The same things were measured in two ways. Each way mixes the same 12 hidden numbers, adds some noise and spreads widely along 7 directions of its own, which tell nothing about the thing.
In the rows, zero is written as 128.
Some things both ways: the first way, then the second way.
[104 152 135 154  86 122 109 135 177 136 174 180 104 140 143 139 159 139
 133  81  97 130 107 167 105]
[148 122 100 161 139  79 105 169 134 129 112 139 104 143 124 107 124 168
 138 171]

[ 90 103 117 102 128 123 122 130 136 141 103 124 139 112 124 143 121 137
 140 153 122 122 121 117 132]
[141 114  83 147 100 162 141 165 172 112  84  86 167  90 153  42 134 124
 142 119]

[101  93 133 131 130 163  93 133 112 115 116 141 123 151  92 145 140 162
 128 103 146 107 141 141 138]
[107 143 110 138 152 121 166 118 146 125 129 149 132 152  85 130  98 159
 136 127]

[118 149  82  93 187 132  96 138 131 196 192  84 127 139 163  87 128 123
 177 164 127 119 143  96  77]
[ 90 117  89 171 152 117 146 102  95 127 132 159 103 186 123 173 122 191
 143 130]

[117 125 103 104 138 141 143 132 139 145 137 134 119 123 128  90 145  84
 118 132 163 104  93  81 130]
[144 131 172 127 101 150  73 120 124 111 142 143 169 100 125 136 167 139
 103 141]

[165  96 124 138 146 103 125 115 122  78 118 111 135 130 148 104 109 123
 116 131 188  90 150 144 157]
[125 120 132 119 134 145 125 119 122 127 133 117 130 139 112 166 120 129
 153 126]

[141 115 115 137 126 133 128 134 141 135 144 142 140 131 111 116 122 147
 122 117 127 112 117 137 112]
[116 134  89 138 151 115 143 151 112 140 113 116  99 141 103 119 146 124
 131 137]

[124  64 102 124 169 109 109 154 138 113 178 120 131 125 138  98 108 153
 158 116 139 112 111 175 142]
[ 78 151 127 137 184 180 190 111 151 133 119 123 114 170  72 173 133 143
 190 125]

[123 121 116 101 151 140 137 134 119 178 137 141 124 130 105 104 106 124
 134 140 116 138 119  88 106]
[121 149 119 115 117 132 138 160 144 121 111 110 143  96 117  82 147 126
 143 113]

[132  99 128 112 139 164 119 135 133 135 135 163 143 120  80 114 106 123
 123 117 133  96 106  88 117]
[134 145 105 147 153 112 141 114 106 130 148 153 151 155  49 162 151 144
  51 146]

[110 143 143 145 123 152 121 130 122 154 127 133 121 124 106 129 138 135
 124 108 158 157 122 123  99]
[ 98 160 108 112 106 132 209 169 183 137  74 156 146 139  74 156 102 167
 143 123]

[153 104 161 138 154 150 150 146 137 123 102 162 121 141  89  90  72 149
 115 121 125 183 144  96 110]
[ 69 127 146 132 164 138 152  95  80 113 163  99  32 182 105 174 184 171
 183 123]

[136 150 151 133  87 103 140 136 140 133  88 108 140 154 116 136 158 127
  95 121 110 166 177  83  96]
[145 117  98 162 139  79  89 158 109 139 143 158 136 171 115 115 148 146
  82 150]

[134 124 135  92 149  93 124 139 111 150 131 110 107 139 126  92 112 130
 132 167  98 141 168  56 113]
[137 115 154  99 151 156 129  84 144 118 134 126 150 120 148 148  73 143
 178 131]

[ 94 142 134 145 110 178 128 118 127 107  85 157 144 143  77 161 146 155
  90 126 117  94 156 111 113]
[ 85 119 163  49 139 189 213  95 142 101  99  99  94 116 146 151  97 107
 222 133]

[122 135 112 166 126 124 138 133 164 109 117 138 127 136 115 137 149 109
 107 126 149  70 133 148 128]
[124 123 136 147 151 137 128  80 101 150 129 169  88 162 180 206 150 160
 144 142]

[121 141 148 147 110 161 102 124 155 120 135 161 139 120 118 136 129 139
 111  97 163 120 120 125  81]
[132 121 129  93 116 140 155  96  87 120 161 126 152 101 137 114 146  83
  49 113]

[135  96 120 111 120 113 123 125 119 139 122 135 129 120 126 113 106 130
 136 120 159 136 105 140 145]
[128 149 181  84  76 159 114 131 143 119 140 130 170  69 151 126 121  64
 102  85]

[158  95 150 130 152 117 162 146 135 136 104 138 123 127 102  88  79 109
 126 129 137 178 132  94 126]
[130 126 137  94  74 106 120 189 143 167 127 153 117 142 107 150 166 162
 133 120]

[114 113 123 125 136 119 137 135 113 160 114 118 130 120  88 141 136 158
 105 132 116 123 133 110 115]
[137 115 109 141 106  80  85 145 127 165 116 148  91 176 158 140 131 175
 145 128]

[147  85 147 117 156 127  88 143 130 131 163 145 107 158 132 103 102 110
 162  91 150 132 141 125 125]
[114 121 132 113 140  97 113 104  94 143 173 167 164 103 142  86 136 160
 132 105]

[160  74 129 117 185 133 138 121 126  91 163 158 112  92 129  72  76 120
 137 152 151  66 100 104 169]
[154 119 135 135 132 118 112 120 128 138 134 102 112 124 112 148 119 157
 104 158]

[136 153 190 139  40  72  76 117 133 122  95 120 110 153 139 156 150 166
 109 100 139 155 173 133 117]
[126 109 100 147 118  84  92 127 110 112 137 112 108 122 139  79 128 135
 147 118]

[109 108 164 127 103 149  83 108 144 110 119 178 137 111 124 168 104 130
 142 101 140 113 123 133 126]
[121 103 137  92 143 206 176  69 161  95 118  89 187  80 134 108  80 123
 221 109]

[102 115 119 107 120 133 115 132  85 160 143 116 120 115  86 117 151 175
 121 145 125 122 122 105 100]
[124 150 118 144 161 143 127  87 121 130 127  87 130  83 145  94 121 109
  97 118]

[ 71  84 114 128 123 127 110 137 112  87 121 110 130 133 118 146 160 154
 142 138 129 112 148 164 147]
[123 136 193  79  80 169 163 161 182 152 131 123 138  96 139 125 123 100
 131 114]

[154  62 136  97 143 102 122 144 114 112  54 106 137 153  96 108  97 144
 108 139 156 125 160  77 167]
[ 83 137 135  87  68 134 168 141 125 123 122 181 143 137 152 119 126 116
 112  95]

[137 136 114 130 154 152 142 120 131 140 113 126 155 125 113 130 115 113
 128 154 118 121 153  88 104]
[116 110 126 111 109 126 158 135 115 142 120 153 122 147 159 170 105 139
 127 132]

[ 99 108 127 109 144  85 104 158 140 139 141 110 110 156 149 118 129 139
 144 116 114 167 158 126 114]
[121 109 157 153 144 120  78  99 110 119 179 161 117 200 130 169 142 187
 165 128]

[128 135 130 129 131 136  97 108 152 101 132 129 138 143 164 129 114 111
 147 142 155  83 159 143 119]
[149 119  59 169 126  89 138 182 117 120 130 119 133 142  73  95 150 153
  72 148]

[112 131 123 119 170 151 128 125 130 175 170 131 114  93 138 107 116 129
 144 128 151 138  90 107 104]
[161 131 155 140 110 131  97 107 165 140 156 138 150 149 112 163 115 141
  94 112]

Other things, the second way, with their names:
Q872: [108 157 145 103 116  96 156 149 161 108  91 165 152 113 145 122  92 138
 108 134]
Q695: [138 141 115  97 116 109 141 159 121 135 109 128 180  70 141 106 100  83
 124 109]
Q548: [107 130 119 165 129 156 133 147 127 129 128 106 141 123 134 107 165 140
 163 118]
Q902: [126 114 166 123 110 184 131 119 170 129 154  73  73 147  74 157 172  86
 252  98]
Q806: [127 137 126 101 119 125 151 173 163 142  91 146 139  97 167  84 134 120
 108 136]
Q90: [ 99 119 149  49  56 102 156 185 138 152 100 155 139  67 202  65 103 112
 110 122]
Q667: [126 118 130  98 103 156 124 123 144 126 119 111 113 146 127 127 121 131
 179 108]
Q569: [ 98 146 105  86  73 149 160 157 133 137  92 118 155 109 160  83 102 135
 105  88]
Q389: [184 111 172 134 118 112  36 141 121 142 167 115 150  97 162  99 133  74
  63 156]
Q677: [110 140 159 131 144 129 110  91 112 120 172 146 132 104 176  90 159  87
  92  91]
Q180: [ 84 130 126 113 136 112 137 112  67  90 117 100 115  86 176  82 110 166
 171 141]
Q687: [147 114  87 110  80 121 117 167 136 108  96 139 164 158  95 138  86 152
 181 125]
Q873: [ 97 127 154 150 161 153 117 141 120 104 144 113 141 121  94  99 171  89
 100 173]
Q916: [130 126 134 119  96 133 137 160 157 150 126 111 114 132 123 124 128 126
 127 121]
Q925: [151 110  98 105 142 110 125 135 152 147 123 150 153 122  90 117 109 130
 135 129]
Q537: [132 135 112 131 147  99 162 156 147 166 107 188 169 103 194  79 102 103
  47 150]
Q253: [129 137 130 150 140 137 174  86 115 118 165 125 123 135  95 141 198 110
 115 117]
Q784: [ 71 121  96 129 142 125 193 139 126 124  73 173 138 133 149 155 111 199
 188 149]
Q287: [140 110 135  68  88 159 114 111 123 165 142 115 118 109 172 116 160 105
 143  75]
Q560: [ 94 116 174 131 122 198 163  76 162  93 152  91 169 104 186  54 132  79
 130 102]
Q427: [ 96 159 137 170 179 140  91  88  70 116 158  92 128 110 155 126 159 130
 146  92]
Q148: [157  87 152  47  95 105  80 147 116 161 158 134 122 142 135 149 113 127
 178 110]
Q265: [127 136 114 138 136 111 116 124 119 146 142 164 139 184 111 153 124 164
 162 114]
Q86: [ 93 146 140 176 104 133 120 170 104 119 159 103  74 169  70 133 212  94
 128 127]
Q366: [141 131 124 142 103  66  65 175 115 157 134 158 106 142 155 118 142 125
  86 129]
Q600: [ 78 171 145 179 151 119 112 107  67 115 174 131  88 166 113 152 164 137
  73 118]
Q707: [113 133 148  48  63 139 167 176 167 150  81 183 128 157  93 200 146 121
 154 127]
Q944: [125 153 104 150 165 132 122  94 105 126 154 123 125 139 136 105 110 100
  94 100]
Q705: [155 147 141 105 133 123 117 146 138 135 133 133 144 132  82 144 146 107
 116 132]
Q896: [132 146 146  99 111 129 109 159 138 114 115 110 110 140  98 133 164 135
 148 136]
Q726: [123 173 120 162 140 119 121 122 133 124 122 136 119 141 127 114 142 141
  72 124]
Q326: [ 71 175 115 127 137 156 208 155 137 103 106 134 126 142  86 112 147 107
 110 127]
Q948: [108 114  76  71  61 113 178 187 139 148  56 137 158  52 176  60  95 100
 125 113]
Q558: [135 128  68 167  93  68 112 181  92 150 102 137 103 128 132 124 197 161
  75 138]
Q282: [188  63 146  99  72 119  62 154 147 168 174 135 142 133 131 114 137  96
 164 114]
Q762: [126 133 141 190 176 170 109  64 121 133 156  68 100  96 164 110 160 119
 146 117]
Q965: [108 134 133 124  89 123 148 193 127 138 137 104  99 125  93 104 174 107
 105 129]
Q888: [182 120  73 114  73  67 109 223 166 147  97 107 127  95  98  28 162 118
  62 139]
Q14: [ 88 115 136 122 133 202 182 102 159 116 104  37 109  52 150  69 155 142
 232 109]
Q234: [105 169 115 132 160 150 209 144 182 114  74 121 124 142  51 167 119 139
 120 162]
Q113: [124 130 138 134 112 151 138 119 136 104 127 101 143 109 123 123 116 130
 143 123]
Q381: [167 102 111  90  86  94 106 154 125 161 118 161 177  96 157 116 104  92
  99 123]
Q216: [ 96 135 127 130 162 166 147  93 122 111  95 114 147  58 175 109  84 126
 178 132]
Q905: [ 79 134 128 121 133 126 150  85  56 108 131 131 112  97 204 122 137 137
 108 119]
Q893: [126 142 112 149 158 128 138 108 135 129 117 142 143 129 132 140 106 150
 131 127]
Q96: [103 159 113 141 157 111 146 149 143 133 111 138 121 143  75 137 133 164
 113 140]
Q56: [160 148  98 229 169 133 108 120 120 115 155  94  91 200  67 186 146 142
 134 137]
Q722: [176 117  88 137 102  99 135 174 175 136 118 150 148 183  73 140  93 169
  98 143]
Q454: [ 90 122 149 166 124 146 103 107  66 127 167 131 119 162 124 184 191 163
 134 131]
Q221: [116 106 151  87 118 134 118 119 126 146 140 145 100 170 142 169  70 139
 167 121]
Q98: [106 121 143  90 180 168 177  93 120 104 149  80 141  97  81 135 109 101
 226 115]
Q330: [149  74 120  62  60  95  94 171  93 164 135 158  91 163 142 149 168 140
 202 122]
Q957: [114 158 126 171 181  87 111 151 101 142 165 170  74 225  46 186 203 160
 127 154]
Q493: [110 142 114 117 154 130 161 149 136 152 128 151 147 153 117 113 125 104
 104 128]
Q69: [ 98 123 206  98  69 112  98 163 132 149 172 144 133 121 153 113 154 110
 108 111]
Q663: [143 137 145 106  91 122 122 134 150  93 133 154 153  86 169  72 121  82
 105 107]
Q129: [177 149 107 134 154 137 133 166 173 151 100  86 165  88  83 131 123 107
  93 140]
Q745: [ 72 171 126 135 140 122 172 173 155  83 101 155 132 125  94  97 186 114
 116 125]
Q828: [166 103 214  36  95 162  87 102 134 152 154 150 161 102 177 206 107 104
 136 113]
Q682: [120 109 123 117 106 162 169 129 146  99 112  83 141 106 137 100 108 128
 187 124]
Q13: [133 118 141 149 129 114  79 123 154 145 128 143 134 163 143 154  93 170
 133 136]
Q678: [121 149 117 147 140  83 107 161 125 136 119 144 107 124 137  92 145 122
  74 146]
Q153: [112 113 140  34  86 163 202 153 173 141  88 167 135 104 134 132 126 110
 174 124]
Q653: [130 117 164 130 122 136 121 114 122 119 173 130 148 119 120 136 124  83
 107 124]
Q850: [147  99 123 153 145 129  82 122 130 147 142 128 110 159  90 179 149 189
 180 147]
Q574: [ 76 130 130 180 175 143 138  90  93  88 125  90  56 133 116 151 195 161
 171 159]
Q299: [135 155 108 177 170 189 157 107 172 132 116 101 128 147  44 178 137 146
 139 132]
Q467: [170 113 168 123 123 105  63 128 136 152 182 148  91 206  66 196 192 126
 117 140]
Q875: [ 84 134 153 107 153 176 113  54 117 121 124 139 172  78 171 113 114 142
 201  99]
Q607: [149 133 104 138 126 139 139 121 145 126  92 113 149  79 120 138 158 130
 150 123]
Q445: [125 142  99 147 184 135 158 115 112 143 149 113 149 122  91 105 126  90
  82 134]
Q559: [136  92 135 135 102  97  97 149 108 140 137 115 125 100 162 119 143 128
 118 143]
Q119: [155 134  29 180 148 110 147 149 120 131  72 124 175  70 175  61 138 148
 115 128]
Q833: [137 134 134 141 146 138 121 126 122 171 154 147 152 112 173 120 141 117
 126 110]
Q477: [154 111  90 131 140 103  80 135 107 135 107 142 139 130 160 128 121 118
 109 140]
Q884: [ 80 149 119 198 141 150 164 111 123  77 107 109 112 139 160 121 135 140
 132 137]
Q400: [145 110 152  91 131 174  86 101 128 128 153  99 108 136 126 137 139 111
 221 101]
Q361: [ 84 133 131  95 195 184 168  77 111 111  95  98 120  99 145 148 112 150
 231 139]
Q480: [122 145 107  82 147 125 199 143 176 133  79 182 167 131 144 119  64 111
 114 133]
Q118: [136 117 118  72  67 133 162 157 178 113  80 164 189  83 151  96 129 130
 118 115]
Q738: [159  92 107 100 109 121 125 139 167 142 135 156 125 168  80 128 144 138
 175 125]
Q527: [141 135  76 178 166 106 140 144 136 101 112 113 159 127  88  92 122 132
 117 153]
Q507: [ 96 159 126 155 148 138 127 126 118 123 111 141 119 112 154 110 138 118
 101 137]
Q84: [ 90 154 130 115 129 136 176 130 106 117 119 155 140 129 167 128  82 127
 132 122]
Q501: [146 100  94 154 137 120 128 108 148 125 135 105 123 147 149  90  51 143
 150 124]
Q856: [121 108 102  95  76 108 105 195  94 159 125 139 101 149 147 115 188 129
 152 104]
Q278: [ 84 127 159 112 189 195 173  44 103  83 147 110 126 136 151 159  77 114
 190 131]
Q735: [155  94  98  76 115 116 128 127 137 123  97 131 173  95 150  95  94 140
 151 132]
Q447: [139 131 102 103 138 119 185 112 120 135 112 158 163  82 151 122 135 122
  92 128]
Q939: [161 120 102 158 106 127 118 121 145 116 127 130 179 119 106 109 109  99
  72 133]
Q182: [134 120 145 103 172 168 148  51 150 145 166 113 180  99 152 109  69 116
 178  81]
Q870: [125 134 100 152 111 142 165 142 135 149 129 107 122  96 102  85 233 107
 115 112]
Q672: [177  81  92 143 122  89  83 131 133 149 145 134 154 138 144 112 104 131
 145 118]
Q623: [108 121 122 111  92 129 147 171 139 115 117 124 189  56 161  26 129  91
 128 117]
Q584: [115 153 120 133 134 128 145 126 105 132 117 127 103 132 156 154 117 120
 127 117]
Q491: [131 112 120 152  90  82  79 162  82 125 134 109  99 122 164 132 144 175
 154 128]
Q945: [131 135 115 147 163 143 143 120 127 128 116 113 146 104 143 105 111  71
  87 149]
Q93: [155 147 108 130  71  83  60 175  76 153 139 156 140 154 137 128 171 116
  49 116]
Q533: [150  67 142 111 112 174 129  87 159 122 154 126 203 132 124 131  63 132
 174 132]
Q604: [129 135 139  95 137 167 158 113 149 127 121 101 124 105 105 141 151 123
 151 115]
Q468: [145 101  82  80 123 116 151 137 138 131  77 164 187  84 189  83  49 140
 137 146]
Q817: [174  97 157  62  76 141 109 122 134 115 145 130 177  80 131 137 122 115
 154 111]
Q88: [154 136 117 150 125 123 127 134 125 142 144 129 114 146 116 141 118 102
  89 132]

Some of these things the first way, each followed by its name:
[136 136 109 131 147 176 133 121 153 171 124 161 143 116 102 136 115 124
 143 130 113 103  97  97 130]
Q902
[116 129 133 138 117 115 105 144 159 130 121 115 127 127 108 127 142 109
 140 135 145  96 132 112 128]
Q870
[139 145 142 120 144 106 139 129 118 157 133 116 108 130 124  98 116 120
 118 132 123 143 140  81 135]
Q872
[ 89 161 103 137 158 152 110 153 135 181 160 137 122 134  86 127 137 111
 146 132 110 114 133 100  80]
Q447
[147 118 143 131 141 127 136 118 142 131 144 135 127 103 147 105 106 135
 136 135 142 141 116 117 117]
Q916
[ 85 119 128 101 151  92 119 166 122 163  93  86 116 131  94 110 116 130
 133 155 130 156 146  76 137]
Q118
[ 94 147 158 129  87 139 111 108 149 136 118 152 138 123 120 157 111 119
 135 140 122 104 137 147  91]
Q604
[114 115 136 121 119 111 104 152 122 149 130 103 124 146 100 117 136 155
 139 121 121 149 145 120 118]
Q925
[151 164 152 127  89 104 141 112 146 140 113 137 127 143 125 123 129  98
  94 133 119 111 156  87  95]
Q705
[ 97 114  99 124  91 101 116 153 135 141 159 119 114 145 127 111 181 166
 127 108 128 137 105 161 116]
Q507
[144 145 110 140 130 138 121 104 176 147 163 195 131 111 160 139 101 115
 139 119 118  85  96 149 100]
Q56
[132 132 162 147 113 156 101 114 140  97 105 124 144 114 142 154 163 129
 111  91 175 151 147  83 118]
Q533
[101 128 119 131 104 121 122 145 137 169 123 154 143 109  73 149 118 132
 133 124 102 136 107 126 100]
Q558
[138 141 102 136 140 110 135 148 160 138 156 122 124 177 133 103 150 106
 116 115 112  97 154 125 108]
Q957
[132 109 125 140 101 107 151 144 140 146 102 149 149 122  82 138 112 150
 104 105 108 156 110 135 119]
Q477
[121 133 125 103 145 118 131 135 138 192 134 105 133 116 125 108 103 138
 134 160 134 149 129 104  61]
Q287
[138 111 119 135 170 136 131 136 118 146 147 131 132 136 121 110 105 145
 121 108 146 147 135 134 101]
Q148
[168 142 128 132 143 142 152 118 156 149 149 120 152 133 146 105 126 108
 120 126 124 130 139  95  90]
Q493
[117 129 121 114 115 114 120 125 138 135 110 140 130 124 125 136 133 133
 127 144 103 115 132  92 138]
Q884
[115 106 125 142 139 143 105 127 149 118 190 149 122 118 158 119 129 144
 154  87 152 121  94 188 127]
Q90
[164 115 150 105 147 186 166  92 119 173 102 161 150  93 115 110  70 126
 103 136 174 157  99  72  77]
Q569
[132 145 149 116  94 136  99 100 107 116 124 159 113 155 125 131 141 127
 103 124 134  96 167  95 101]
Q180
[173  85 140  87 117 108 132 104 148 112 101 153 175 111 131 131  67  66
 145 161 105  92 140  75 134]
Q454
[134 116  97 137 150 129 143 142 119 155 136 148 124 134  97 108 120 153
 116 125 125 141 120 130 103]
Q584
[166 137 127 141 101  82 126 125 161 108 165 120 130 118 164 102 148 131
 120 126 127 105 125 128 127]
Q945
[ 84 150 122 122  89  78  87 171 145 176 141  88 122 150 128 144 190 169
 143 112  84 202 156 112  75]
Q282
[156 129 150  91 140 116  92  97 149 154 169 146 120 111 186 120  88 144
 168 159  95 103 136  94 107]
Q501
[166 104 127 144 140  96 114 131 150  98 159 159 106 148 169  98 114 135
 121  92 158 129 135 160 125]
Q84
[139 182 132 159 125 135  90 117 102 117 138  90 122 175 145 121 171 123
 121 117 169 132 207 119  89]
Q98
[105  90 133 112 106 115 113 152 110 144 117 130 133 144  95 133 134 203
 124 116  91 191 144 128  95]
Q221
[133 158 100 120 180 120 121 140 107 193 140  71 130 133 124 112 147 129
 139 152 121 148 163  61  98]
Q672
[113  98 119 135 134 132 120 135 134 110 129 129 128 132 119 122 133 123
 139 125 152 107 125 148 139]
Q850
[169  86 141 130 113 119 120 113 120 101  81 120 149 122 107 124 103 136
 121 136 171  96 134 125 167]
Q948
[100 105 130 152 127 127 136 155 120 115  83 116 130 157  69 144 146 173
  95 106 124 142 158 137 135]
Q480
[169 104 162 141  95  58 133 142 169 121 135 151 122 138 146 120  98 100
 151 117  93 177 152 142 110]
Q833
[150  91  83 135 144 126 119 134 152 100 147 127 141 137 148 103 145 139
 126 107 168  80 102 151 165]
Q86
[121 169 147 166 117 115  78 128 169 107 135 129 112 141 140 145 153 105
 120 106 165  69 158 125 119]
Q253
[115 130 126 127 144 136 103 118 125 116 121 131 128 123 138 136 131 136
 125 137 146 108 149 101 124]
Q682
[154 127  89 118 165 134 151 119 141 154 105 103 165 148 134 116 106  95
 119 157 150  96 154 112 102]
Q856
[106  90  95 129 172 104 117 170 101 115 116  80 124 159  96 105 143 131
 142 138 138 141 170 118 151]
Q784
[142  85 124 105 100  80 102 129 120 110 143 140 116 137 133 107 116 132
 156 140 118 103 127 145 157]
Q216
[145 136 162 122  74  81  98 134 150 135 115 130 119 109 131 125 145 149
 111 109 137 149 120  79 125]
Q939
[113 135 128 113 116  93  93 127 148 150 152 105 120 157 166 126 130 124
 161 131 124 111 150 158 116]
Q677
[128  69 124 126  91 113 143 127 136  75 110 165 145 116 100 143 141 139
 107 114  99  90 111 133 176]
Q389
[140 114 119 134 153 159 180 125 107 152 126 156 147  91  66 111  93 110
 125 153 108 138 105  90 117]
Q129
[152 102 168 131 156 119 126 121 160  91 124 117 127  95 169 112 114 128
 126 115 167 139 125  86 162]
Q560
[116 110 127 115 116 137 112 126 124 132 105 159 149 131  81 161 116 129
 130 127  84  96 138  96 142]
Q527
[111 132 104 110 146 115 106 136 144 148 121 125 101 164 139 111 132 127
 136 136 139  89 134 115 153]
Q663
[157 120 114 151 136 117 121 118  98 121 122 126 140 140 111 133 125 117
 115 109 163 108 151 142 137]
Q695
[113 148 123 126 102 127 107 124 150 123 133 112 134 159 154 124 157 137
 119 123 145 114 153 139  97]
Q326
[134 103 109 120 151 133 123 129 120 156 150 183 127 113 112 124  82 124
 149 120 112 143 104 128 120]
Q491
